Every row belongs to one group in each of 3 separate groupings. Each group adds its own fixed numbers to the row, and there is some noise. The rows also spread widely along 5 directions, which tell nothing about the answers.
In the rows, 128 means zero.
Some rows, each with its group in each grouping after it:
[ 99 105 133 124 130 135 154 107 156 126 137 139  94 110 121 123 157 148
 147 104 103 135 115 161  93 134] : q_208 R (2)
[135 144 170 131 176 146 101 114 134 150 144 131 107 144 123 116 134 112
 155 106 138 118 121 156 114 123] : q_972 F (2)
[168 180 181 104 150 150  78 115 122 170 125 187  93 128 128 132 124  75
 133 119 129 116 139  98 132  78] : q_853 U (3)
[143 120 135 132 110 155 143 123 172 164 119 151  75 162 132 194 157 122
 104  78  51 120 122  98 119 133] : q_972 F (0)
[113 129 136 107 143 122 137 108 129 103 139 147  89 115 161  88 144 116
 181 113 146 119 147 163  86 117] : q_853 R (1)
[146 116 109 187 156 123  67 112  86  74  91 164 190 117  38  88 101  69
 120 163 184 143  85 176 166 100] : q_277 U (1)
[ 95  75 151 101 122 126 117 141 143 172 173 125  39 112 148 186 155 151
 133  45  77 133  99 125  35 150] : q_277 C (3)
[134 112 122  86 171  88 117 132 119  98 120 129 102 116 125 122 108 115
 181 120 160 115 149 134  87 126] : q_135 B (0)
[ 94 120 109 188 105 125 117 106 139 119 125 151 125 154  74 158 151  92
  80 117  83 144  84 111 127 155] : q_135 B (1)
[117 132 142 163 136 118 122  99 110  94 121 140 120 123 121  91 117  84
 136 120 145 135 115 151 122 115] : q_208 C (1)
[122  96 153 102 142 134 120 118 131 130 141 134  91 127 134 151 122 121
 166 111 112 129 108 126  77 138] : q_135 C (2)
[151 150 151 117 158 123 106 153 138 161 117 172  87 139 137 147 132 112
 141  83 127 106 125 121 106 115] : q_972 U (0)
[168 100 133  78 136  92 124 102 123 108 110 149 101 109 142 160 139 117
 132 109  91 129 133  91  89 138] : q_972 B (3)
[119 178 159 154 180 137  79 103  99 117 134 144 134 130  89  72 121  73
 121 124 172 126 135 165 150 104] : q_853 U (3)
[179  27  87  90 105 119 150 103 140  75  75 134 133  91 100 196 136 139
 153 138  40 141 100  97 101 160] : q_972 F (2)
[112  68 117 123 131 143 127 122 142 128 127 118 101 120  87 177 130 136
 151 118  74 133  87 125  86 158] : q_135 F (2)
[100  98 115 187 109 150 111 134 145 130 120 153 127 143  49 179 151 106
  76 106  56 137  75 125 131 160] : q_853 U (2)
[150 124 179 101 119 150 116 100 138 173 137 168  62 133 146 170 151 107
 111  85  83 136 121  94  98  97] : q_277 C (3)
[110  79  86 150 121 123 155 100 134  80 110 139 132 122  94 125 157 133
 118 119 120 148 118 185 138 138] : q_277 R (0)
[132 136 155  72 157  88 117 132 131 134 140 153  72 102 172 110 117 111
 195 100 148 101 143 109  53  98] : q_208 B (1)
[108 127 137 125 179 102 130 126 102  78 133 107 105 111 142  72 107 113
 179 107 190 119 155 186 102 122] : q_208 C (0)
[117 112 135 171 159 139  89 111  92  88 136 127 151 131  79 105 114  86
 144 149 146 140 108 172 132 138] : q_853 C (2)
[ 74 122 151 191 144 154 109 123 146 174 168 140 102 149  78 122 169 132
 111  95 129 145  91 194 111 139] : q_277 R (2)

New rows, each followed by its group in each grouping:
[182 143 172 143 121 155  90  83 119 145 102 181 119 153 117 163 128  67
  92 136  99 153 107  90 148 102] : q_972 C (3)
[ 78 123  89 206 128 121 127 106 116  65 112 136 156 137  68  92 150  91
  84 114 113 132  95 176 157 151] : q_853 U (1)
[182  87 121 132 128 110  67 117 112 124  96 163 140 119  70 189 106  91
 118 152  92 148  87  81 106 136] : q_972 B (3)
[114 173 152 181 129 141  94 131 143 161 123 190 106 144  91 133 126  83
 100 101 115 128  88 112 125  96] : q_208 U (1)
[ 67 140 154 103 190  95 129 124 138 132 177 100  84 131 140  87 154 137
 168  73 159 106 140 179  64 146] : q_135 B (2)
[173  98 151  82  99 155 153  97 167 138  96 162  84 113 120 179 135 120
 145 129  38 129 118  73 113 110] : q_208 F (2)
[143 124 141 139 126 150 118  92 135 125 115 140 106 117  87 138 124  99
 110 135  91 136 110 114 136 116] : q_208 F (3)
[126  92  89 112 135  84 152 109 118  45  80 141 136  77 112  95 122 114
 159 115 128 121 117 155 106 127] : q_208 U (1)
[143 106 119 117 150 126  91 162 115 130 114 164 100 113 105 159 103 112
 161 122 121 113 115 118  90 124] : q_853 U (0)
[174 100 168  80 171 142  62 131 111 162 137 140  82  96 116 149  98 114
 191 134 147 125 115 111  73  96] : q_277 F (3)
[184  95 141 102 124 137 106 127 142 150  90 193 115 116 107 199 130 110
 135 117  74 127  88  78 101 120] : q_972 U (2)
[131  70  87 168 147 111 130  95  86  24  89 115 179 117  67  98 114  92
 129 156 163 160 119 197 167 132] : q_277 C (0)
[125 141 115 165 108 136 145 119 157 119  97 174 118 154 107 160 167 106
  65  75  77 128 118 130 159 138] : q_972 U (0)
[116 118 158  74 183  83  92 153 128 164 172 121  58 111 160 149 138 146
 175  61 135 102 126 119  22 151] : q_972 B (3)
[180 127 174  22 139 137 139 125 163 165 113 192  54  99 178 173 132 127
 182  91  87 103 139  67  74  86] : q_135 U (2)
[123 122 130 205 151 135  72  97  94 109 129 131 162 149  65 123 124  77
  91 132 135 156  85 161 145 144] : q_972 C (3)
[150 157 171 141 123 167 122  92 161 177 134 158  82 160 130 163 162 101
  83  91  57 126 119 101 137 115] : q_972 F (3)
[110 118 108 188 136 155 114 113 135 115 121 128 131 164  61 143 125 100
 104 132 107 141  98 151 153 142] : q_135 F (0)
[137 188 208 189 144 173  52 120 123 203 156 196 104 181 110 126 125  51
 105 109 151 140 105 118 138  64] : q_277 C (1)
[131  82 133  98 146 120 144 121 151 122 129 118  92 113 136 152 153 148
 164  86  83 115 114 141  81 157] : q_972 F (2)
[131 115 147 153 160 140  91  92  97 100 124 135 146 130  87 111 105  83
 154 151 154 146 102 156 138 120] : q_135 C (2)
[166  25  98  91 157  75  85 137  84  54  97 132 136  72 125 153  72 109
 225 153 148 131  87 125  42 144] : q_972 C (1)
[ 98 123 141 124 185  99  80 178 123 147 154 142  82  98 128 115 104 125
 193  81 160 100  92 146  38 124] : q_208 U (1)
[108 109 127 185 110 159 119  89 137 140 137 125 119 146  63 150 162 109
  62 105  74 153  94 146 151 139] : q_277 F (3)
[109 124 101 135 142  97 159  93 117  48 116 115 136 135 109  86 150 109
 117 126 139 121 166 165 149 143] : q_853 B (0)
[193 129 166 120 147 132 113  75 103  83  88 161 157 129 129 106 118  75
 151 149 147 141 137 135 159  96] : q_972 C (2)
[119 101 147 163 161 126  86 129 117 124 139 126 126 138 109 144 122 105
 142 109 132 135  89 161  99 152] : q_972 C (2)
